The rows of a group lie close to one hidden flat surface of 12 dimensions, which passes through zero. Surfaces can cross.
In the rows, 128 means zero.
Some rows, each with its group after it:
[139 113 128  97 159  77 112  95 103 114 118 158 136 102 126  92 149 120
 138 175 165 155 122  95  93] -> (3)
[ 78 127 119 166 112  95  74 144 122 176  69 141 161  97 131 116 132 134
 186 129 128 173 128  79 122] -> (1)
[ 61 115 114 133 120 114  83 127  96 150 137 127 129 138 151 126 102 136
 137 156 125 134  88 152 118] -> (4)
[114  72  98 139 104  90 181 102 159 130  99 120 131 128  76 126 105 149
 128 142 121 152 166 135 159] -> (1)
[123 173 101 103  96 167  70 138 126 125 149 134 125 210 150  98 137 122
 154 171  73  54 115 170 161] -> (4)
[114 155 137 109 128  41 155  91 132  99 191  82 140 145 140  80 175 111
 117 169 128  92 100 126 153] -> (2)
[143 113  80 115 148 149 112 116 159 131 113 142 167 153 168 106  98 124
 116 133 126 108 176 132 159] -> (1)
[ 61 157 140 124 101 120  79 109 175 120 166 149 140 144 128  96  99 114
  94 137 119 169 107 174 105] -> (3)
[158 104 120 147 157 115 157 151 100 139 142 111 122 111 170 165 117 117
 127 136 141 136 120  70 111] -> (0)
[166 100 134  84 176 131 146 132 176  72 167 152 119 180 105 113 131 161
  74 137  95  88 110 167 124] -> (2)
[128 173  89 162 110 128 183 116 118 132 121 128 162  71 152  91 137 120
 144 195 124 113 108  95  60] -> (3)
[ 79 163 129 129  93 203  99 147 112 161 103 132  98 130 108 220 110 128
 137  82 102 150 121 150 156] -> (3)
[134  97 114 122 163 172 180 136 116 109 105 201 129  95  95 161 104 157
  36 123 143 109 149  90  97] -> (1)
[131 145 151 101 133  68 195 129 142  74 184 114 147 149 128  78 122 152
  79 142 142  94  95  72 110] -> (4)
[100 155 137 108 140  85 149 117 162  87 192 126 169 157 151 110 108 121
  48 115 142 109 107  95 145] -> (0)
[159  81  83 146 150  88 140 110  84 155 104 111 143 101 148 132 138 104
 175 167 139 127 144  87 139] -> (2)
[110 192 149  98 123 118  73 147 140 133  89 156 155 125 155 113 140 128
 175  99 147 159 151  71 157] -> (2)
[106  94 132 159  69 150 135 186 146 159  74 139 128 133  67 134  65 176
 149 100 106 155 130  95 113] -> (0)
[139 116 109 137 153 109  83 123 135 140 111 128 160 115  79 144 180 121
 151 135  86 114  89 111 109] -> (3)
[119 159  86 112 144 155 165 101  99 118  96 119 177  79 132 151  72 148
 122  88 177 122 138  85 141] -> (2)
[168 114  98 134 138 124  39 108 165 125 133 128 165 164  87 113 163  84
 130 112  99  97 137 146 156] -> (3)
[130 143 119 197 106 146 158 165 107 166 148  55 152 107 178 153  97 110
 131  62 135 126 119  80 116] -> (4)
[138  90  82 119 137 106 114  81 101 125 110 127 138 129  90  95 172 119
 140 184 121  71 151 161 151] -> (0)
[ 44  77 131 169 112 134 144 127 135 137 143 154 118 123 120 115  89 141
  53 162 115 137 131 204 106] -> (2)
[170  94  83 126 106 121 114 121 127 142 118 152 131 137  76 180 130  92
 135 145 103 146 138  87 136] -> (3)
[151  99  98 103 111 122 163  95 110 112 138  98 119 145  99 121 105 135
 141 144 134 105 130 163 137] -> (1)
[141 139 129  79 136 117 101 100 128 122 106 122 101 143 124 145 169 140
 203 172 101 140 105 164 141] -> (2)
[118 125 114 136 100 203  70 173 127 168  81 143 105 163 139 185 103 142
 175  95  82 132 142 146 154] -> (4)
[132 151 122 161  91 138 146 124  78 142 135 101 122  93 118 124 136 109
 149 136 137 111 102 114  90] -> (2)
[128  87 139 127 151 153 163 137 120 120 103 172 109 103  70 182 157 154
  59 122 112 107 138 124 127] -> (1)
[114 178 106  81  91 107 172 111 198  76 151 180 143 141  64 149 106 148
  77 158  95 154  96  82 109] -> (3)
[153 119 102 113 106 104 157  79 144 116 139  79 119 134  93  98  81 141
 181 152 129 143  96 189 107] -> (1)
[112 184  89 130 137 192 163 120 149 115 108 141 161 114 170 101 117 155
 112 144 113  68 143 160 124] -> (3)
[ 84 148 161 101 198  68 133 111 207  99 146 128 148 132 190 129 121 150
  94 118 137 186 107 137 137] -> (0)
[127 115 109 177 180 127 104 111 112 161 100 115 168  70 197 103 143 114
 160 151 134 142 123 132  80] -> (0)
[123 129  93 134 106 141 179  91  94 134 144 121 113 112  95 203 140  84
  74 108 145 102 180 107 186] -> (4)
[ 92 171 151 118  81 180  71 148  92 157 100 175  95 115 122 146 124 124
 171 130 130 164 135 140 112] -> (2)
[100 135 129 138 167 120 120 102 144 133 111 105 160 114 162 113 133 149
 140 128 121 114 112 173 141] -> (0)
[109 141 136 137 123 125 149 136 100 117 185  90 129 134 159 105 106 128
 104 129 143  94  89 131  95] -> (1)
[113 167 114 130  90 183 107 139 134 124 145 155 131 134 107 147  88 116
 101 123 113 132 113 135  98] -> (1)
[132 122 176 162 115 115 124 168 188 126 185 111 123 174 146 114 128  91
  57  59 122 139 162 128 162] -> (2)
[207  84  77 109 131 147 165 135 117 127 110 131 116 150 147 168  72 107
 153 123 146 142 176  55 152] -> (4)
[139 136 128 152 183  95  90  93 145 148  82 116 161  69 149 140 183 101
 169 117 139 162 137 120 141] -> (2)
[ 54 145 172 102 126 109 105 112 105 113 138 160 122 121 118  93 150 138
  96 148 147 122 113 163 125] -> (2)
[133 182 168 122 146  98  86 142 173 124 174 110 127 161 198 131 189  84
 139 126 102 135 116 119 164] -> (1)
[121 117 148  99 196 148  89 167  91 116  97 169 154 114 111 157 139 181
 121 100 124  91  66  89  80] -> (1)
[168 117 147 124 114 114 108 102  92 117 151 138 108 127  62 112 187  91
 111 129 141 102 132 128 127] -> (3)
[186 194 179 129  83 120 164 160 143 113 148 128  94 134 116 105 180 106
 158 135 118 136 125  83 104] -> (4)
[125 175 111 145 106 152 138 144 158 138 126 143 129 141 118 142 198 106
 112 146  65  72 165 132 176] -> (4)
[118 142 139 148 127 170 128 132  83 142 136 102 130 130 146 126 147 106
  94  78 168  61 181 134 187] -> (3)
[110 126 131 184 125 194  87 179  88 161 111 147 149 110 170  75 112 138
 114 128 132  83 135 127  88] -> (0)
[ 83 148 147 143  79 193 123 180 133 160  94 148 100 134  91 202 133 150
 110  81  81 129 153 146 173] -> (4)
[192 153 133 102 159 188  92 145 114 127 112 169 112 133 185 112 146  95
 150 144 147 123 182 133 127] -> (0)
[140 149 129 145 141 161 146 138 106 117 159  69 170 118 149  69  73 151
 107  62 166  72  90 140  82] -> (4)
[142 127 138 105 155 133 102 147 211 110  89 117 162 177 100  81 112 192
 150  80  93 116 122 151 150] -> (0)
[118 100 109 126 136 138 123 161 191 128  78 118 173 161 102 124  68 188
 144  71 102 145 126 112 144] -> (0)
[103 152 162 133 116  96 130 149 146 132 149 107 128 131 147 140 142 132
 136 111 115 151 100 112 128] -> (4)
[ 48 164 152 100  97 162 122 124  99 116 132 175 114 129 119 114 115 145
  71 121 154 107 151 156 148] -> (0)
[115  88 137 169 115  81 114 154 182 149 165  81 123 164 201 101  57 121
 150 122 126 216 118 138 118] -> (3)
[130 125 128 110 173 122  93 101 107 125  88 152 150  85 135  90 143 133
 153 149 162 138 132 134  94] -> (1)
[136 147 137 132 109 185 125 112  96 130 155 144  92 126 125 131 155  90
  96 141 139  94 162 179 132] -> (1)
[141 136 122 127 173  87 163  77 169 118 110 122 141  74 113 195 152 109
 111 102 144 190 139 108 151] -> (2)
[162  71 170 139 105 124  78 143 111 138 145 139  86 152 127  79  90 109
 154 139 158 183 137 161  75] -> (3)
[113 141 183 110 130 157 122 202 115 111 194 117  86 201 188 138 131 144
  79 104 112  75 102 139 150] -> (0)
[176 131 150 173 144 148 145 138 167 134 128  89 131 106 119  95 138 134
 136  83 128 131 125 153  96] -> (4)

New rows. What belongs after each?
[132 168 101 154  97 175  67 114 118 151 135 172 126 102 141 148 154  65
 134 162 110 134 135 141 105] -> (1)
[110  96 104 151 118 110 135 135  69 142 121 112 152 105 128 121 108 139
 138 151 141 109  92  84  95] -> (1)
[156 130 187 153 159 117 141 168 174 133 139 118 102 112 110 180 201 129
 121 110  73 151  86 133 100] -> (1)
[151 117 109 129 197 104 126  99 140 109 151 162 148 118 149 147 197  82
  72 187  97  84 127 121 130] -> (1)
[ 69 166 140 168 115 141  73 133 115 149 112 150 151  92 141  87 180 111
 123 161 111 107 119 153 101] -> (4)
[141 183 131 164  69 188  86 144 142 145 167 124 128 161 152  97 119  84
 102  85 122 108 160 160 130] -> (2)
[125 135 101 118 123 135 170 111 121  92 216 100 121 161 134 127 108 112
  61 156 118  75  86 157 116] -> (1)
[174 147 158 157 126 127 117 119 138 141 140  88 108  89 133 113 154 108
 200 141 115 175  72 157  54] -> (1)
[182  42 134 141 213 116 189 147 151 120  80 149 130  98 120 145 155 168
 102 116 124 121 161 100 126] -> (1)
[156 153 101  92 125 180 137 125 120  94 182 157 117 157 128 163  87 114
  80 131 128  99 109 126 110] -> (1)
[148  80  63 179 170 161 133 111 148 158  79 122 170 106 135 127 137 119
 125 123 102  78 175 154 149] -> (4)
[124 144 149 124 116 110 229 126 133 107  87 164 113  75 127  83 149 158
 107 165 161 133 181  99 111] -> (0)
[ 94 156 117 182 103 134 124 140  73 152 125 138 142  87 119  92 204 111
 113 181 102  47 115 122 102] -> (4)
[ 98 131 131 119  92 168 105 183 127 155  86 104 133 172 109 142  58 197
 174  53 113 129 108 125 148] -> (1)
[176 119 128 184  72 108 118 168 136 146 160  99 156 146 104 101 124  86
 135  75 129 132 124  53 102] -> (3)
[150 107  54 175 100 128 115 155 128 156 136  92 163 152 169 146  80 104
 160 151  85 117 104  84 111] -> (1)
[104 127 117 150 121  97  72 123 114 157 121 136 151 104 157 132 114  96
 165 136 146 192 122  88 116] -> (3)
[145 125 113 131 192 131  98 133 158 151  89  95 141 129 208 111 136 151
 209 149  94 134 112 172 122] -> (3)
[111 155 158 160 122 170  98 164 127 152 123 120 126 118 156 108 138 126
 135  98 128 128 130 153 107] -> (1)
[118 103 130 167  91 168 165 136 173 128 163 143  98 136 102 184  76 102
  44  83 123 171 164 156 123] -> (2)
[122 100  89 165 169 110 174 148 186 111 150 122 184 124 152 134  77 150
  72 134  90 124  85  84  88] -> (1)
[166 106  87 133 127 160 101 125 167 131  88 180 132 149 117  76 145 129
 151 199  80 106 170 164 123] -> (4)
[133 180 105  98  80 168 111 110 163 115 141 159 120 148 117 144  88 100
 126 124 129 167 160 138 145] -> (1)
[ 88 141 115 151 128 156  61 117 167 149 108 133 138 147 131  98 154 127
 143 160  75 107 132 226 133] -> (4)
[ 80 144 185 100 130 144 160 146  99 108 120 113 113 134  92 119 139 204
 111  85 134  76 101 145 152] -> (0)
[155 105 170 163 168 135 137 203 121 139 159  87 103 151 209 138 143 129
 144 127  98 104  92 123 107] -> (0)
[143 111 141 166 131 102 150 188 104 155 127  76 136 135 194 122 106 138
 166 101 136 132 119  56 125] -> (1)
[110 146 138 113  99 134 149 126 164 134 141 152  91 150 173 152 107 105
 116 149 131 189 176 156 156] -> (0)
[140  91 141 141 138  72 184 112 140 115 144 123 128  88 116 127  92 121
 109 125 180 209 130  88  90] -> (4)
[125 139 147 106 121 173  78 171 152 131  97 181 109 142 113 126 128 157
 145 124  94 148 126 136  96] -> (2)
[154 103 105 147 140 149 151 142  66 140  87 140 149  83  48 177 172 147
 118  99 124  67 111  49 115] -> (3)
[130 134 173 130 125 179 138 162  84 126 134 108  99 130 131 107 118 156
 123  82 152 100 117 158 114] -> (1)
[159 176 147 118 148 161  78 157 176 124 141  94 144 172 169 127 114 144
 172  85  94 129  79 151 116] -> (1)
[130 174 142 131 118 120 129 119 164 132 172  74 118 147 159 159 130  88
 132  89 122 153 125 146 164] -> (4)
[127 126  97 135 109 179  99 131 115 149 124 129 133 162 144 134 126 100
 130 127 113  86 174 166 173] -> (1)
[146 146 132  85 138 206 106  95 149 107  96 196 119 118  93 113  91 129
  90  77 179 148 201 176 132] -> (4)
[153  77 136 115 201 125 100 122 129 117 111 140 149 148 179  41 110 144
 126 124 174 112 172 158 133] -> (3)
[126 206 120 108 116 164 140 123 127 120 126  79 151 131 137 131 106 154
 170  88 125  99  79 138 124] -> (2)
[100 169 153 174 120 145 101 209 161 161  84 135 146 125 156 129 164 154
 150 103  78 124 118  97 130] -> (4)
[ 74 129 101 116 106 156 165 113  98 134 126 151 134 118 161 161  87 119
  71 115 167 120 192 112 189] -> (3)
[ 96  97 101 107 181  81 169  85 136 120  99 127 168  91 142 135 126 157
 118 150 149 137 153 127 166] -> (0)
[135 150 137  97 162 131 105 108 127 106 153 158 131 140 150 127 183 100
  95 148 132  98 143 141 151] -> (1)
[140 112 124 119 142 154 136 106  96 114 109 177 146  97 102  73 116 135
 103 136 179 102 147 136  79] -> (4)
[105 170 167  76 174 152  94 173 108 105  92 148 150 146 127 119 174 194
 133 101 108  52  85 108 145] -> (4)
[183 109  86 153  93 198 152 137  78 135 147  89 116 144  94 115  91 124
 134 119 125  43 118 160 103] -> (4)
[179 158 124 106 117 161 127 117 135 101 127 149 126 136  62 117 154 125
 126 124 111  87 123 127 112] -> (3)
[124 127 142 190 129 119 177 115 109 149 158  53 120  80 117 179 142 105
 108  68 145 128 110 138 131] -> (4)
[201  94 113 113 132  92 149 121 135 102 145 130 145 154 108  98 133  99
 112 116 151 115 168  58 146] -> (3)
[171 123 136 120 137 144  71 182 134 140 103 126 144 186 173  82 130 133
 180 119 108 106 153 106 147] -> (2)
[153 103 115 168 119  84  91 143 156 144 152  97 154 156 171  96 101  80
 140 108 140 163 157  83 151] -> (3)
[106  88 137 169 118 133 135 154  94 142 137 136 133 114 124 110 108 129
  80 109 153 113 140 108 104] -> (2)
[104 162 147 133 119 129  77 117  78 141 117 149 150  92 108 129 165  95
 124 101 174 129 137  82 132] -> (3)
[ 78 199 173 143  70 127 178 126 150 109 184 128 123 108 106 120 136 112
  55 103 137 123 124 132 130] -> (4)
[148  90 182 129 113  75  49 145 129 131 153 117 114 153  79 132 151  93
 143  75 140 179 108 101 140] -> (3)
[119 100  90  97 124 147 154 118 181 101 126 170 127 160  88 162  83 156
  76 143  93 122 138 149 146] -> (3)
[ 84  94 107 135 135 103 196 129 140 111 137 125 146 118 123 145  72 177
  78 149 130 131 102 126 110] -> (2)
[ 93 114 141 113 124 108 124  90 132 105 137 178 125  96 100  72  99 134
  86 161 175 171 132 153  73] -> (4)
[180 141 103 148 167 128  98 120 121 149 100 130 158  97 176 102 156  85
 173 136 150 133 157  85 122] -> (4)
[118 150 147 162 107 170 142 166 115 133 123 112 126 118 106 117 137 160
 116 102 104  82 108 122 109] -> (4)
[106 125 121 127 159 124  51 112 188 133 118 140 153 141 179  65  96 131
 147 142 137 182 135 189 117] -> (4)
[ 73 171 158 107  94 103 114 138 114 116 162 110 134 160 149  78 124 140
 125 126 138 109 113 128 153] -> (2)
[130 169 120 139 135 143 109 148 163 134 110 139 160 142 160 106 167 122
 129 134  97  95 149 111 154] -> (4)
[119 161  91 119 111  82 118  97 136 149 127 120 122 118 192 180 129  82
 188 193 122 211 130 102 145] -> (3)
[ 71 107 108 188 139 110  99 144 117 176 116  88 169 102 189 145 100 123
 146 121 123 144 105 114 123] -> (4)
[ 43 127 132 114 104  85 150 163 158 116 143 158 146 152 148 128  84 168
  81 147 109 145 111  89 140] -> (4)
